The groups are shells around one centre, one inside the other: the same stretched ball of 8 dimensions in 10 sizes.
Some rows, each with its group after it:
20.8	-2.1	-18.7	-22.8	37.9	10.2	9.2	-22.5	27.1	40.3	17.6
(2)
14.2	-11.8	-28.7	-1.4	44.1	8.5	3.8	-9.9	7.9	22.8	0.2
(2)
8.9	7.0	-34.2	32.5	41.4	12.3	10.1	29.4	-2.1	-23.3	-5.4
(6)
15.4	-3.9	-20.8	-22.9	26.6	-7.0	15.5	-5.7	21.9	14.1	4.9
(0)
17.0	-2.8	-28.6	-7.8	8.8	12.8	13.7	-5.9	16.3	1.0	-4.2
(9)
7.7	6.5	-23.2	1.1	32.7	-15.6	2.4	-10.9	28.2	28.7	14.1
(9)
15.8	15.0	-21.5	-4.4	34.2	-0.8	23.2	9.5	2.1	3.7	-10.0
(3)
8.4	-3.7	-45.1	30.7	21.0	-17.7	8.9	13.5	6.2	-12.7	10.8
(8)
37.2	-16.6	-32.1	-28.0	10.2	35.1	24.2	-23.7	16.1	18.9	4.4
(9)
9.0	1.9	-22.2	-14.7	23.8	-12.3	15.2	-1.0	6.9	6.9	-7.0
(7)
15.9	0.9	-17.4	-37.3	-8.7	-3.3	21.6	-6.3	35.6	-3.6	1.9
(6)
7.3	-15.7	-35.9	2.9	29.7	-11.6	-4.1	-22.0	12.0	30.1	24.7
(1)
4.9	-5.7	-28.7	-4.2	10.5	-20.3	5.6	2.5	33.0	-4.6	19.1
(8)
27.8	9.1	-28.6	-1.3	18.2	28.7	29.4	12.9	6.4	-14.0	-12.8
(3)
12.4	1.5	-24.6	-7.6	10.9	12.1	14.7	10.1	19.2	-17.4	1.7
(5)
26.9	6.6	-21.4	-21.7	17.5	30.7	26.7	-0.9	11.3	0.4	2.6
(7)
29.0	2.6	-16.6	-37.9	23.5	20.1	30.2	-10.6	9.1	17.1	-10.8
(3)
7.1	-7.7	-25.5	-6.1	31.2	-3.3	2.1	-5.0	19.2	11.7	15.8
(0)
-7.2	13.9	-26.9	9.0	24.7	-50.0	9.0	14.6	6.5	-4.6	16.7
(1)
18.4	4.3	-19.2	-20.7	16.5	20.5	23.0	6.5	9.1	-9.8	-14.1
(7)
14.4	9.1	-30.6	12.7	30.3	-0.2	9.4	1.3	21.5	10.6	25.8
(4)
31.3	1.7	-22.1	-30.8	17.9	19.8	26.9	-18.1	16.8	24.2	5.1
(4)
-1.1	-1.2	-14.5	-34.4	5.6	-27.3	4.4	-14.2	32.7	13.2	23.5
(6)
10.0	-12.0	-22.7	-29.0	9.4	-5.0	6.1	-16.9	30.7	13.5	27.3
(9)
-6.9	17.6	-29.3	20.0	25.6	-57.7	8.2	18.2	14.8	-4.4	15.0
(2)
12.6	1.7	-30.4	-1.8	24.6	-13.2	6.8	-19.3	17.3	31.6	24.7
(2)
20.5	-3.5	-24.4	-10.2	30.0	16.7	16.2	-2.4	11.1	8.8	-17.5
(2)
5.3	-5.5	-28.0	-1.4	46.4	-29.3	0.1	-15.2	14.4	38.1	25.7
(6)
19.2	-0.4	-28.9	-13.9	11.8	3.8	23.0	0.5	8.0	-3.6	4.4
(5)
13.3	0.8	-41.3	21.7	12.2	5.1	13.3	14.3	8.0	-21.3	18.0
(6)
26.4	-23.4	-21.6	-44.5	24.1	15.8	12.0	-33.3	28.2	38.5	14.5
(9)
5.4	1.5	-27.2	7.7	37.8	-6.7	8.0	9.9	1.7	-0.5	-5.2
(4)
21.5	-13.5	-26.5	-19.2	24.6	14.6	13.4	-14.1	14.4	17.2	-7.4
(5)
15.2	-12.4	-26.6	-14.6	33.9	21.9	4.4	-19.0	3.6	23.9	15.6
(6)
5.1	-17.6	-30.4	-10.3	29.3	-12.3	0.8	-11.2	9.9	14.6	22.8
(4)
11.6	-1.1	-18.8	-24.1	22.5	4.3	8.4	-18.6	14.4	24.4	5.1
(6)
3.0	-0.4	-37.2	22.8	11.0	-10.5	3.9	13.1	16.8	-18.8	5.8
(3)
11.5	15.6	-34.2	27.4	29.1	-11.0	18.9	29.0	10.6	-20.9	3.9
(1)
19.4	-2.2	-31.3	-3.5	22.1	-8.6	15.0	-9.6	21.2	18.8	5.7
(0)
9.2	7.2	-31.4	13.3	35.0	-20.7	14.4	12.7	6.9	0.6	5.9
(7)
9.3	14.2	-21.9	-6.4	10.2	-15.1	13.3	-1.6	29.0	6.5	10.1
(0)
2.0	10.4	-28.5	13.6	29.8	-26.9	11.4	20.0	12.3	-10.7	10.3
(3)
11.0	-16.9	-25.6	-31.0	8.4	-25.5	7.1	-26.0	32.4	27.5	16.9
(9)
15.7	-17.7	-38.7	15.8	41.9	19.3	-0.6	-5.0	8.6	11.9	15.5
(4)
22.1	-12.0	-26.5	-23.1	12.0	32.1	19.4	-1.8	7.5	-9.7	-3.5
(0)
7.1	-14.4	-30.3	-14.6	17.1	-22.8	12.2	-2.4	6.6	0.8	-0.4
(8)
3.8	2.0	-27.3	4.8	31.5	-14.1	-0.4	-9.8	16.3	22.2	18.6
(7)
-3.0	16.5	-23.5	4.7	11.4	-46.9	12.5	17.7	26.8	-12.3	3.9
(9)
16.4	-6.4	-26.7	-22.1	-6.8	4.4	14.1	-12.0	30.6	0.4	8.7
(8)
11.5	9.8	-24.5	5.5	33.1	-2.0	15.1	15.2	14.6	-5.2	0.4
(5)
30.4	-4.4	-29.8	-15.9	20.3	22.5	23.2	-11.2	13.9	14.2	8.0
(5)
13.6	-9.8	-25.0	-24.9	8.1	8.2	10.3	-13.9	19.2	7.1	17.8
(0)
5.0	21.1	-22.2	10.0	38.0	-22.5	3.6	-5.8	25.1	30.0	31.1
(6)
18.1	-17.2	-38.9	4.7	14.0	19.6	5.6	-8.5	16.2	1.2	10.4
(5)
24.8	-30.5	-33.7	-22.6	19.5	18.5	13.4	-11.8	18.2	5.7	7.1
(8)
35.1	-13.2	-23.3	-34.6	28.4	40.0	25.9	-16.4	6.4	19.4	-10.9
(7)
1.7	12.7	-26.9	14.8	37.1	-26.8	8.6	14.9	11.9	0.3	13.5
(5)
28.1	-6.2	-34.4	8.8	36.6	40.4	10.7	-8.8	9.9	16.5	3.5
(8)
23.3	-11.1	-25.5	-24.8	11.6	16.8	13.2	-20.7	27.2	19.3	5.9
(0)
-0.4	-18.9	-45.8	24.0	20.6	-28.5	-4.0	2.6	11.0	-4.7	23.0
(1)
4.2	2.5	-33.9	21.3	25.9	-11.9	-3.1	-1.5	26.7	9.9	29.4
(3)
-8.3	23.6	-29.2	32.9	14.1	-34.6	1.5	23.1	26.0	-18.5	15.3
(2)
10.8	2.6	-15.2	-34.6	18.1	3.9	15.0	-12.1	9.5	13.5	13.3
(8)
3.4	-0.7	-37.0	19.8	15.9	-1.5	3.7	10.7	7.2	-16.6	17.9
(4)
7.2	2.6	-36.7	24.3	13.6	14.6	6.2	19.0	10.6	-28.6	13.9
(2)
8.4	-3.5	-20.9	-20.4	24.2	-23.0	10.0	-8.0	26.2	17.6	11.0
(0)
6.0	20.0	-29.9	23.9	30.4	-19.7	10.7	15.3	17.0	-1.3	17.5
(5)
8.3	-21.2	-24.3	-29.5	22.0	-12.8	0.3	-26.9	24.6	30.8	23.3
(4)
5.9	-3.1	-42.0	24.7	3.7	1.5	8.0	19.3	9.3	-34.5	11.8
(1)
8.8	22.4	-17.7	-18.1	-4.3	-22.6	25.9	9.0	23.6	-11.7	-0.8
(1)
20.7	-4.4	-29.9	-18.2	12.6	-13.2	25.7	-2.0	13.9	3.2	1.7
(1)
15.9	3.6	-31.6	10.1	39.8	-8.8	12.0	-0.2	13.7	17.8	13.5
(7)
18.4	-3.8	-27.0	-1.0	35.1	10.7	12.6	1.7	16.2	7.7	-6.6
(3)
12.7	23.7	-34.4	35.3	32.7	-3.0	20.1	29.3	1.0	-18.5	-2.9
(2)
0.8	15.8	-35.1	32.2	29.2	-32.7	6.4	16.9	14.8	-4.1	22.9
(4)
24.1	-4.2	-25.5	-16.1	36.3	24.8	15.6	-15.8	2.6	25.8	8.1
(3)
17.7	-3.5	-28.2	-15.0	27.2	-14.1	16.9	-11.4	14.2	22.6	16.3
(9)
10.7	32.6	-22.3	11.5	21.0	-8.5	22.1	19.2	14.4	-8.9	7.0
(8)
8.6	4.2	-25.6	1.8	36.3	3.1	3.9	-6.5	9.7	18.5	20.8
(7)
-0.5	26.1	-25.4	27.2	19.2	-23.9	8.8	25.9	28.2	-17.7	1.7
(1)

New rows, each followed by its group:
13.1	-4.4	-17.4	-34.8	24.6	2.3	6.8	-29.3	19.4	37.9	29.4
(6)
18.5	-22.0	-35.8	-10.6	11.3	-7.3	12.2	-9.3	24.0	5.5	-2.8
(8)
24.0	-22.4	-47.1	15.8	22.0	24.3	5.7	-10.4	11.3	6.7	16.7
(9)
15.8	-17.7	-26.2	-28.6	9.5	-10.9	16.5	-9.8	20.5	5.7	-11.8
(2)
10.3	9.8	-35.2	20.9	23.3	-22.5	7.2	-0.7	26.3	13.5	25.2
(8)
4.7	-9.7	-26.3	-12.4	17.2	-9.7	10.2	2.9	4.9	-7.2	-10.5
(1)
23.5	15.6	-31.7	20.0	41.1	16.1	18.6	7.4	7.8	9.8	6.3
(2)
23.4	14.7	-21.5	-4.3	35.3	21.9	14.5	-10.8	20.5	27.8	17.2
(1)
11.7	7.2	-22.1	-8.4	18.9	11.4	8.2	-8.4	18.6	11.6	15.2
(4)
2.8	-0.3	-29.8	18.3	43.9	-3.2	-1.6	6.8	8.7	5.7	12.2
(9)
27.9	-10.9	-20.7	-48.5	8.1	14.4	24.7	-24.2	19.5	21.4	11.9
(9)
32.0	-30.9	-27.9	-33.9	31.4	40.2	16.4	-18.7	11.1	17.7	-1.0
(2)
5.4	24.4	-28.0	17.1	0.2	-13.0	16.8	22.2	23.4	-26.6	2.4
(1)
6.3	10.2	-11.6	-33.5	25.5	-31.2	18.2	-4.6	19.0	18.4	10.3
(2)
25.1	-6.8	-29.9	-21.3	15.8	-4.3	21.9	-16.1	19.3	21.1	12.5
(2)
24.2	-10.0	-31.0	-8.7	23.7	19.8	12.4	-10.8	23.3	13.9	18.3
(5)
10.4	12.0	-22.1	-12.4	15.8	-13.7	27.2	19.6	3.6	-19.8	-5.8
(1)
14.5	-14.1	-27.9	-23.6	25.7	-13.8	18.3	-5.1	3.2	8.4	3.0
(1)
-2.5	10.5	-18.0	-17.0	11.5	-44.4	11.1	1.0	24.6	4.9	10.9
(7)
33.8	-29.5	-30.2	-36.5	23.8	28.5	18.6	-26.6	15.8	26.4	7.8
(4)
21.2	-8.3	-17.8	-47.0	13.7	8.0	22.2	-19.5	12.2	18.7	5.6
(7)
26.4	6.5	-18.7	-28.5	9.9	29.6	21.3	-14.2	25.7	13.5	13.6
(2)
34.9	-9.2	-29.7	-17.5	19.6	33.2	23.1	-12.3	21.0	13.6	0.1
(7)
13.3	-8.1	-34.6	5.4	33.3	0.7	13.1	10.0	1.7	-6.4	11.7
(2)
-1.0	10.0	-26.0	5.1	6.3	-14.8	4.4	8.5	25.1	-12.8	22.0
(9)
16.9	-25.1	-35.9	-6.7	20.9	19.1	4.3	-14.1	8.7	8.4	2.3
(9)
0.9	27.1	-16.4	-9.7	13.2	-36.0	13.9	-0.8	24.1	12.4	23.2
(6)
8.7	9.8	-18.8	-14.8	32.0	-12.0	15.4	0.9	9.3	11.3	13.3
(7)
37.9	-15.5	-39.8	-2.1	26.0	45.3	23.3	-7.5	2.7	6.2	-3.3
(9)
18.3	-4.5	-32.8	-7.8	0.1	0.4	14.5	-9.5	26.8	3.0	12.7
(4)
28.5	-21.2	-30.8	-32.4	-11.0	28.7	20.5	-15.7	26.3	-4.7	-1.0
(1)
20.2	-8.8	-18.5	-35.0	20.9	2.5	21.7	-4.5	21.2	7.1	-8.6
(8)
22.4	-17.6	-40.9	7.0	17.7	4.3	10.3	-7.1	23.7	7.1	2.8
(9)
20.1	-11.2	-29.4	-12.1	15.2	8.1	15.1	-0.6	27.2	-2.2	5.3
(4)
34.2	-24.2	-25.1	-40.7	14.5	28.7	23.4	-17.2	26.4	12.7	-9.0
(1)
25.3	-3.0	-21.1	-29.6	9.6	14.4	20.5	-12.0	33.3	11.6	6.2
(4)
18.6	13.8	-21.0	-9.5	22.6	15.0	28.4	18.2	2.1	-17.0	-14.0
(4)
-0.4	21.7	-32.1	35.4	30.3	-22.0	10.4	30.9	6.0	-21.7	5.2
(7)
28.0	-3.5	-21.9	-26.4	21.9	15.9	23.4	-8.1	25.3	13.6	0.1
(4)
26.8	-6.9	-27.1	-25.3	17.2	26.3	22.4	-13.6	4.5	11.4	7.4
(3)
0.1	17.5	-18.3	0.0	29.7	-35.2	11.9	13.3	20.7	1.9	2.1
(3)
30.8	-0.6	-20.7	-23.6	35.2	34.1	24.3	-10.0	6.2	19.9	-10.8
(4)
12.2	-0.2	-31.9	14.2	28.1	14.8	3.4	2.4	18.6	1.3	17.0
(5)
0.7	10.7	-33.2	22.0	25.9	-18.1	5.4	8.6	1.9	-2.0	11.6
(2)
30.5	-12.3	-28.4	-23.3	32.4	32.3	24.8	-9.8	-6.0	12.7	-4.7
(8)
28.4	-27.4	-22.5	-53.6	-3.3	35.7	21.0	-20.7	22.0	1.6	-3.5
(6)
7.6	16.7	-23.8	5.5	13.6	-3.5	10.9	8.2	25.5	-5.7	12.5
(5)
1.1	19.3	-14.1	-11.9	20.2	-24.2	14.6	12.4	22.1	-4.4	7.9
(3)
23.6	-20.6	-22.0	-46.5	8.3	7.2	11.5	-38.4	33.4	38.0	14.5
(8)
19.8	13.6	-19.4	-22.4	10.4	12.2	24.9	-1.9	14.3	1.7	10.2
(9)
26.9	2.8	-27.5	-5.9	24.2	15.6	24.8	3.4	15.2	2.5	-12.8
(7)
20.3	1.9	-19.5	-26.4	29.4	-14.3	23.6	-7.6	18.4	22.7	-5.5
(2)
30.2	-22.5	-39.4	0.7	32.3	33.0	8.3	-17.9	17.3	22.2	14.4
(4)
26.5	-21.6	-46.9	13.4	9.2	30.4	14.5	5.0	12.6	-19.7	2.7
(2)
26.7	-2.9	-25.8	-15.6	31.7	39.2	19.9	-6.0	0.1	9.0	8.2
(9)
13.2	-21.2	-36.3	7.0	37.9	1.4	-1.2	-8.0	19.8	16.3	14.4
(8)
17.1	-23.2	-35.1	2.8	48.7	11.7	0.3	-14.3	7.7	27.3	6.7
(1)
-3.5	6.1	-15.8	-19.8	19.0	-47.3	1.7	-12.7	37.6	26.2	23.4
(2)
17.9	-7.4	-37.4	5.0	22.1	15.8	10.7	-3.6	6.4	2.0	25.9
(2)
14.4	4.7	-32.5	0.7	-0.6	-6.6	19.3	7.5	20.9	-15.2	5.9
(4)
16.3	-31.3	-28.5	-35.4	6.2	14.5	11.8	-13.8	10.9	-2.2	-4.8
(1)
33.5	-5.4	-27.9	-25.9	20.0	28.9	29.8	-10.7	3.2	11.2	-0.8
(8)
4.4	19.4	-31.5	37.1	38.2	10.1	8.9	31.3	-2.2	-24.4	2.1
(1)
26.3	-26.9	-33.7	-12.2	38.1	31.6	10.1	-15.6	3.7	19.2	-4.0
(9)
